The rows come from 4 hidden closed curves, with some noise, and rows from the same curve form a group. Each curve winds through 6 dimensions. The rows are also pushed far along 4 directions, which tell nothing about the answers.
Known rows, each followed by its group:
[-18.1  10.8   6.1   1.6   9.8  -1.1  26.0   6.7   0.4   2.3 -10.5 -17.4
 -31.7   3.3  -6.9  -7.1]	K_647
[-31.6   7.0 -14.4 -16.2 -11.6 -19.1   1.4 -59.3  27.3 -28.3  -7.6 -12.1
 -10.6   2.9 -31.5   9.0]	K_149
[  8.5  43.3  -8.7 -17.1  21.9 -14.4 -16.6 -19.3  -3.3  -3.7  19.5 -24.6
 -19.6  45.0 -13.1  12.9]	K_492
[-22.4   0.1 -24.6   6.3   8.2  -3.2  15.1 -38.4  -0.7   4.0  -1.5 -12.6
 -37.1 -41.5   7.5  -9.3]	K_492
[ 15.2   5.7  -3.2  -7.1 -29.8  36.6   5.4  18.2  -0.3  17.1  27.8 -12.0
  13.1   8.8   3.8 -15.1]	K_770
[ -8.9 -24.4   4.2  -8.3  -8.0 -19.0 -10.5  -0.4  -3.1 -18.4 -21.0  37.7
  39.2 -25.3  28.8  13.9]	K_492
[  9.5  -5.6   1.0   1.6 -44.8   3.8 -29.3  31.4  18.1  -8.7  22.5  24.0
  44.1  36.8   1.8  14.1]	K_492
[-15.5  18.4  -7.6  -1.4  24.6  13.3  28.5 -35.5  -1.5  13.1  -9.8 -35.9
 -56.6 -43.1 -14.0 -24.3]	K_770
[-33.2  10.6 -21.3 -13.3 -32.3   0.1  22.6 -26.6  14.5  -4.8   3.1   5.2
  -4.2 -47.1  14.0  -3.3]	K_770
[ -5.6   5.2   8.2   0.3  32.3 -19.6   2.7 -30.1  -9.1  -3.8 -15.2 -17.8
 -10.9   9.4 -25.1   5.2]	K_149
[  5.5 -42.6   3.9  -2.2  -4.9 -12.1  -9.5  17.6 -11.0 -12.3 -17.7  42.6
  47.2 -28.1  33.3  11.0]	K_492
[ 22.6  18.0   5.9  -6.1   3.8   2.9 -24.6  14.0  -0.2 -11.1  11.9   2.3
  36.1  26.0 -13.4   0.0]	K_647
[ -3.1  14.0  -9.5  -7.1 -37.3  39.7  11.0  13.1  19.2   9.2  21.0 -21.0
 -15.3   6.5  -2.2 -18.5]	K_647
[-24.9   9.8   9.1  19.7  21.4 -25.1  15.3 -16.1  -6.1  17.8 -16.9  -1.6
 -18.8 -29.0  -1.8  -4.3]	K_647
[-11.6  24.6   2.0   2.3   8.5 -19.0   3.1 -11.3   5.2   1.0  10.7 -14.9
 -35.9  19.4 -28.6  13.3]	K_492
[  8.6 -30.3  12.1  10.3  28.2 -17.3   6.7  17.1 -26.2   4.8 -13.4  10.2
   2.6   2.1  10.8   9.9]	K_647
[  5.5  12.8  10.1  -6.1  36.6 -18.1   1.4   0.8 -16.7  -8.8  -3.3 -25.1
  -3.4  52.7 -22.1   8.1]	K_770
[-18.6  11.5   2.7 -22.2  11.0 -25.0  18.6 -33.1   0.1 -16.9  -5.4  -6.0
  -6.1  -9.9 -27.2  10.2]	K_770
[-30.0  19.1  -3.7   8.9   0.2  14.8  25.7 -21.3   6.3   2.6  -3.0 -13.9
 -36.1 -42.9  -2.9 -25.8]	K_149
[ -0.2 -20.2  22.7   7.7  25.9 -33.8  12.8  18.1 -18.6   4.3 -27.9  31.5
  10.3 -25.0  12.1  14.8]	K_770
[-16.3  11.3 -10.8  -1.9 -10.2  17.9  14.8 -25.5  21.1  -3.4  -3.6 -20.9
 -23.8 -28.4 -22.3 -21.8]	K_492
[ -5.2  -9.5  17.6   7.9  43.7 -33.6   7.4  10.0 -29.5 -12.4 -15.0  17.3
  -2.6  -0.9  11.8  11.9]	K_149
[ -5.5   2.2  10.2  18.9 -16.5  32.8  12.3  16.3  14.3  17.9  -9.6  -7.7
 -10.0 -16.9  -0.3 -25.8]	K_492
[  9.7   3.2   7.5  -8.8   6.7  -0.7 -15.4   6.4  -4.0 -17.7   4.4  -2.9
  37.4  23.2 -15.2  -3.3]	K_647
[-24.9  18.9 -12.2 -15.8  -1.2 -31.5   5.2 -33.8  21.0 -20.2 -14.9   9.0
 -12.4 -16.5 -10.2  16.3]	K_647
[  9.1 -14.3   2.0  10.6 -24.7  24.2   6.1  18.0   6.4  21.6   8.9   5.3
 -13.8 -16.7   5.5  -6.7]	K_492
[ 16.6 -14.8   7.3  12.0  31.0  -4.0   9.7  23.4 -20.5  -3.0 -13.1   7.5
 -12.5  -5.6   5.0   4.4]	K_647
[ -2.9   4.6 -21.4  -7.4 -39.4  10.7 -19.4 -27.8  24.4 -15.7  15.5  18.2
  11.9 -13.0   9.0   5.8]	K_149
[-21.0  -2.7 -11.4  20.0  -3.6   8.9   5.7 -16.9  11.5   7.8  -8.5 -11.2
 -27.4 -23.2   5.5 -15.6]	K_770
[ -5.4  -2.8 -12.8  -4.9   2.0   9.8  13.0 -34.7   3.9   5.0  -8.0  -4.7
 -15.3 -59.3  -2.5 -16.2]	K_647
[ 11.8  36.2 -12.2  -5.6  -0.6  32.3  14.5  -6.9  10.6  26.3  15.6 -44.9
 -58.1  20.9 -13.6 -13.5]	K_770
[ -5.4 -16.8  -7.1  -5.6 -25.0   2.1 -12.9  -1.6   6.2 -24.0  12.2  23.5
  28.1   1.0  14.5   4.6]	K_149
[ 14.9  -7.5 -13.5 -15.9 -10.6 -15.9 -24.8  -0.7   8.0 -32.0   2.1  33.9
  38.3   1.4   5.9  22.8]	K_647
[-23.3 -25.8  -0.4   8.8  -1.7  -0.5  10.5 -22.3  -3.9  -8.2  -8.5  -2.6
   7.5 -23.4  -2.1 -11.6]	K_149
[ 21.8  11.0  10.5   7.0   7.7   9.4   6.9   7.2   1.6  33.2  13.0 -16.4
 -48.5  19.3 -20.3   3.8]	K_770
[  3.8  24.3   7.9  -4.6  12.5 -32.7 -22.4   8.5  -1.5 -13.6  13.6   0.6
   7.3  60.5 -19.6  27.8]	K_492
[ 27.9 -32.4   2.8  29.9  -2.4  30.1  -6.1  45.0 -16.4  30.5   6.3  -3.2
   4.0  28.6  28.9 -10.3]	K_770
[-16.3  11.4 -11.5 -15.4  10.0 -37.4   5.4 -19.3   6.4 -22.4  -1.3  10.3
  -8.1 -25.8 -18.6  16.6]	K_492
[-11.7  -1.0   6.2  17.8  -0.6  -5.1  -0.6  22.2  -9.9  -8.6  -5.6  21.2
  31.8 -25.8  17.2  -8.8]	K_647
[ 10.9  -2.6   0.6  -2.4 -29.5  19.9 -23.1  17.7   0.7   0.8  19.7  10.2
  36.3  12.3  15.8  -2.9]	K_492
[ -3.0  10.4  11.0  15.4  13.2   9.9   9.3  11.8  -7.6   3.0   5.6  -6.8
 -24.7   9.1  -2.3 -11.8]	K_149
[ 21.4  -1.2   7.9 -23.1  32.7 -33.3 -18.1   7.2 -18.4 -29.7   3.1   2.6
  21.6  55.4 -16.9  30.4]	K_647
[-38.0  -5.3  -5.6 -18.8  -1.2 -41.2  -2.9 -38.8  10.1 -46.3  -8.9   9.9
  22.6   4.3 -14.5  16.6]	K_149
[ 21.3 -16.2  -4.0   5.9 -42.4  20.5 -23.2  17.5  18.9  14.8  21.8  17.5
  11.9  12.3   6.8   5.2]	K_770
[-10.4  20.4   9.7 -11.4  30.5 -38.5  16.7   8.0 -26.1  -3.7  -6.9   7.7
   4.2  -2.5   9.3  17.2]	K_770
[-11.5   0.1 -12.7   1.0   6.4 -10.1  10.1  -6.4 -10.4   0.7   0.5  -9.5
 -11.3   8.6  14.9   6.6]	K_770
[  7.5   6.8  13.4   0.4  13.0 -20.0 -19.1  -1.5   0.7 -12.8  -9.4   3.9
  26.6  43.8 -16.0  14.8]	K_149
[ 14.9  42.3  -2.5 -22.2   2.4  10.1 -10.7 -27.1  21.9  -8.4   9.3 -29.5
 -18.9  44.3 -42.1   2.4]	K_149
[  9.7  26.1  -6.7 -21.1   3.7   4.0 -17.6 -23.5  16.7 -14.4   6.4 -25.4
  -5.7  47.1 -27.0   4.0]	K_492
[ -0.3  11.9 -10.8 -12.7 -12.1  -2.2 -17.5 -21.0  -5.9 -12.4  31.5   1.5
  12.3   2.8   0.4   7.6]	K_149
[  7.4  14.9 -18.6  -9.2 -51.4  35.6 -19.4 -24.5  42.8  -9.6  16.1  -2.3
   4.8  14.4 -13.5  -6.8]	K_149
[ 19.1   2.4  -4.4  -5.7  -9.1   3.7 -21.4  23.4  -8.7 -15.7  24.8  14.5
  33.2  16.1   7.4   8.5]	K_647

New rows, each followed by its group:
[-13.3 -35.0 -10.3 -15.8 -10.2 -15.0 -18.9 -28.8   3.9 -37.4 -13.3  21.0
  49.0 -10.1   9.9   9.6]	K_492
[ -3.6 -44.1   3.1   0.1  -9.4  -8.1 -13.0   5.8  -6.9 -14.8 -24.5  38.9
  48.7 -23.5  38.0   8.0]	K_492
[ -8.5 -38.7   1.1  -4.5 -21.5   6.1  14.9   2.5   4.2 -11.2 -19.8  22.1
  39.9 -32.0  14.2  -7.4]	K_770
[ 22.0 -10.3   6.9  23.3  -3.0  21.4  -3.7  17.4 -15.2  31.3   6.6   4.9
  -0.7  -9.0  20.3  -6.8]	K_149
[  3.9  -8.1  -6.7 -17.7 -19.0 -15.6 -14.2   6.3   8.2 -20.9  13.0  25.1
  31.0  -6.0  -5.5  17.2]	K_492
[  4.7  23.7   2.4 -30.3  22.1 -20.3   7.6 -19.1  -1.3  -0.6 -12.9 -10.6
  -5.1  -3.4 -15.0  10.2]	K_149
[-22.4  31.2  -7.3 -29.2   4.7 -37.5  -8.3 -31.3   6.4 -29.0   1.2  14.1
  14.9 -24.8  -8.7  14.6]	K_770
[ -3.9 -33.9 -12.6  24.9 -12.2  26.7  10.8   4.5  -4.7  19.9  -1.6  -8.1
 -13.5 -17.8  26.7 -19.2]	K_770
[ 19.5 -37.0  18.8   2.0  -3.7   4.4   3.8  36.0 -10.2   3.3 -15.9  26.8
  44.3  -4.5  15.7  -1.0]	K_770
[ 24.9   2.0   3.8 -20.7 -15.0  15.4 -12.5  32.4  -6.7  -6.1  13.6   9.4
  57.2  21.0  12.4  -2.6]	K_770
[ 10.3  14.3 -11.0 -25.0 -29.5   8.2 -15.7 -14.6  18.0  -7.7  30.5  -5.8
  -2.5  16.9 -22.4  11.1]	K_492
[-19.3  -3.1  -2.6   4.8 -26.3 -10.3 -18.4  -3.2  14.0 -15.8   9.2  20.0
  33.7  -5.7   2.0   3.4]	K_770
[-12.2  34.2  -4.5 -24.5  -0.2  -7.1   1.4 -21.2   6.1 -12.5   7.5  -6.3
   2.6 -13.1  -9.9  -2.0]	K_149
[  8.1  -0.1  11.0  16.9 -20.5  37.7   0.6  28.4  15.7  17.7  -3.9  -6.7
   3.0   8.7  -0.6 -23.2]	K_492
[-11.3  12.8  20.7  15.4  37.9 -37.5   0.4  10.1 -20.3   0.9  -8.9   5.1
  -4.5  11.3  -7.5  11.4]	K_770
[-11.5 -10.4 -13.6   3.8   4.8 -25.3  -4.6 -17.3  -1.3 -15.2  11.6   1.4
  -2.0   3.5 -11.3  13.1]	K_492
[ -2.5  -4.7   1.4 -18.8  -2.9  -6.5  -2.7   7.8  -7.2 -18.6  -7.3  22.1
  51.2 -28.2  15.5  -2.5]	K_770
[  5.6 -10.8  16.6   6.0  29.0 -38.9  -7.5  13.6 -16.5   0.8 -14.7  27.5
   4.2  -3.0   7.9  23.6]	K_770
[ 21.1 -12.6  -3.6 -13.3 -15.4   7.9 -16.5  -2.1   8.6  -7.9   9.7   7.4
  15.0  29.5  -4.0  11.0]	K_149
[ 14.7   0.0   5.9  11.7   2.2   3.7  -0.3   5.9   2.1  25.9   9.5  -2.2
 -35.2   5.3  -7.3   5.3]	K_770
[ -6.3 -10.8  11.0  15.7  18.3   0.7  10.0   8.0  -1.5   3.1 -33.2   2.0
  -1.1 -10.8   8.1 -11.3]	K_492
[-23.0  21.3  11.1   6.1  48.5 -58.3   5.7 -10.5 -23.3  -9.3 -19.5  16.8
   1.0 -27.4   3.2  17.1]	K_647
[  2.9  21.3   7.3  -0.5  30.3 -22.8  -3.8 -19.8  -4.6   3.9  -9.0  -5.7
  -3.3  -2.9 -18.4   2.5]	K_647
[-13.9   6.9  18.8  22.4  37.1 -19.7   6.5   3.8 -17.2  12.6 -16.1   4.2
 -19.3 -37.2  -1.5  -8.2]	K_770
[-25.5  37.6  -1.9 -14.6  28.4 -39.1  -6.2 -24.6  -9.1 -37.6   1.6  -2.3
  12.1  -4.2 -21.0   9.1]	K_647
[ 19.9  27.6   7.7 -21.9  -9.0 -10.8 -26.5  24.2   1.7  -9.0  19.0  16.6
  42.0  28.1  -0.5  14.5]	K_770
[ -2.8 -21.1  10.9  21.1  11.4 -21.7  -2.1  28.1 -24.4   8.9  -4.6  27.3
  20.5  -7.9  30.5  10.4]	K_770
[ 12.6 -27.8  -0.2  -7.5  -6.1 -10.2  -8.6  21.2  -4.3  -9.5 -11.6  37.4
  39.6 -25.9  26.3   9.7]	K_492
[-16.4  19.6   4.1 -11.1  27.5 -33.9  16.3  -9.7 -23.9  -5.8   0.9  -2.6
  -5.5  -6.7  -0.2  12.1]	K_770
[  0.8 -10.1 -10.5  -1.3 -36.4   0.2 -25.1   7.0   6.6  -6.1  26.5  19.7
  35.1  12.5  14.7   9.5]	K_770
[ 37.3 -24.5   9.4  30.0  20.0  13.8  -6.7  48.7 -31.1  33.7  13.0  -1.8
  -0.4  29.7  22.4  -4.1]	K_492
[-19.5  -4.1  19.9  16.5  36.5 -30.9   9.6  22.3 -30.2 -11.1 -18.8  13.0
  22.3 -12.9  11.4  -0.2]	K_647
[  0.6  30.3  -7.0 -37.3   5.4 -23.3  -5.9 -34.1   6.1  -0.6  11.8 -11.7
  -5.3  10.6 -18.0  15.8]	K_647
[ 12.9  13.9   0.0 -21.0 -24.3   7.3 -14.3  15.7   7.3  -2.2  12.1  14.4
  42.0   3.3  11.8   1.7]	K_149
[ 13.0   4.2   8.8 -17.0 -23.1   3.5 -17.8  51.0   4.1 -18.1  10.8  17.1
  56.1  47.2  11.6   8.3]	K_647
[  4.9 -18.7 -19.4  -4.0 -26.6  -0.3 -10.2 -18.5  15.6  -6.1   4.6  24.3
  10.9 -26.5  11.0  10.0]	K_647
[  1.3   2.5   8.8   2.9  26.9 -16.6  23.6  32.6 -22.7  10.9 -23.7   9.2
   0.8  -3.8  31.7   6.1]	K_770
[ -1.8   0.0 -12.3   4.6 -12.7  16.6  -6.4 -17.1  -2.4  10.5  22.0 -15.9
 -15.8   2.3   3.7  -5.5]	K_492
[  9.1   6.9 -25.9  -8.7 -30.5  26.1  -9.0 -16.5  13.0  -8.7  32.9  -6.2
 -10.8  -9.0  -7.5  -2.8]	K_647
[  4.9  13.7 -12.3 -13.5 -23.7  25.7  -3.9 -33.1  32.4  -8.2   8.7 -21.7
 -21.5  22.1 -30.5  -5.9]	K_149
[-17.2 -23.4  12.6  42.9   1.3   8.6  10.5  17.7 -17.2  14.5 -12.1  17.2
   9.2 -37.4  28.2 -19.7]	K_149
[ -2.8 -18.1  -6.4  -2.4   3.6  -3.5   7.5 -16.5  -4.8  -0.9   3.1  -7.1
 -16.9  -3.8  -5.7   4.2]	K_647
[ -4.6  16.9  12.8  -0.6  43.4  -8.3  26.6  -4.3 -23.2  13.0 -14.9 -15.3
 -28.4 -34.7  -4.7 -12.1]	K_770
[ -7.1 -11.5  -2.3  -1.9 -18.7   8.2 -10.3 -18.1  11.5 -13.6   7.5  -9.4
  19.5  22.2 -18.0  -3.3]	K_149
[ 25.3  25.2  18.1   4.7  42.7 -29.5  -9.1  18.6 -27.8  21.1  11.2  -4.5
 -13.4  39.7  -7.6  22.0]	K_647
[  9.7  11.1   6.4  11.2  41.9 -19.2   7.1  15.3 -29.8  17.9   1.4 -19.7
 -32.9  40.2   5.1  13.8]	K_770
[-16.2 -33.1 -10.5  17.7 -15.2   5.6  -1.2  -8.0  -8.6   3.3   0.2  13.9
  12.4 -32.5  30.9  -7.1]	K_492
[ -4.3 -23.3  26.7  27.2  16.8   1.0   5.5  29.0 -11.5   7.7 -35.3  13.0
  17.0  -5.0  17.5 -10.6]	K_492
[ -4.9   2.2  -0.8   0.4 -36.4  27.9  12.0  15.3  21.7  22.6   8.7 -15.1
 -14.0  17.8   0.9 -12.2]	K_647
[ -4.0  12.5   1.4  -2.9 -17.2   7.9 -14.2   6.2   5.0 -11.4  20.9  -9.8
  28.6  29.3 -12.9  -6.1]	K_647
[ -9.4  28.4  -8.5   3.0   3.1   6.3  11.7 -20.4  10.0  10.6  13.0 -43.0
 -52.9  40.2 -27.3  -0.8]	K_770
[  1.6 -11.8   9.9  16.5   8.0  -3.3  16.5   3.9  -2.6  25.4  -9.6   6.6
 -33.7 -25.8   1.6   1.4]	K_770
[-12.2  -9.0   0.6  -8.4 -35.8  -7.1  -8.7   4.0  12.1 -19.8   9.0  23.5
  51.3   7.1   0.1   7.5]	K_770
[  0.8  -5.0  -8.3   7.1  -2.1   1.7   7.8 -13.3  10.7  17.0  -2.3  -7.1
 -43.4  -3.5  -2.0   4.6]	K_770
[ -2.0 -21.7  -2.0 -11.6 -35.2  -6.0  -8.0   0.9  16.4 -12.4  -0.6  35.9
  39.0 -19.3   9.0  11.6]	K_770
[  9.3  15.7   8.7 -16.2 -14.5 -16.7 -22.2  20.2   9.0 -14.1   6.6  23.1
  31.6  26.3  -0.5  23.1]	K_492
[  0.4  -7.8  12.7  13.7 -14.3 -11.5 -24.5  30.4  -0.1  -5.3   6.4  28.7
  47.6  16.4  10.3   7.3]	K_770
[  2.9 -24.4   0.4   1.4 -15.7 -12.2 -29.0   4.4   0.0 -11.0  10.3  33.0
  40.9 -10.9  11.4  11.2]	K_770
[ 14.1  36.3   7.1  10.3  10.0  16.8  20.0  15.6   7.6  38.4   6.2 -27.2
 -69.9  10.1 -19.7  -4.9]	K_492
[  6.4  27.8   0.8 -28.1  -3.2  -4.9   4.5 -22.9  10.3  -5.1  20.5 -20.3
 -16.9  30.9 -41.7  12.2]	K_770
[-20.6  -5.8  -9.5 -20.6  24.0 -31.3   8.2 -21.1 -21.8 -30.5 -12.8   1.3
  26.7 -11.2  11.7   9.3]	K_770
[-14.7 -38.3   3.3  14.2  -6.1 -13.0  -3.2  14.0 -18.3  -5.9  -7.8  34.9
  46.6 -41.1  33.7  -1.7]	K_770
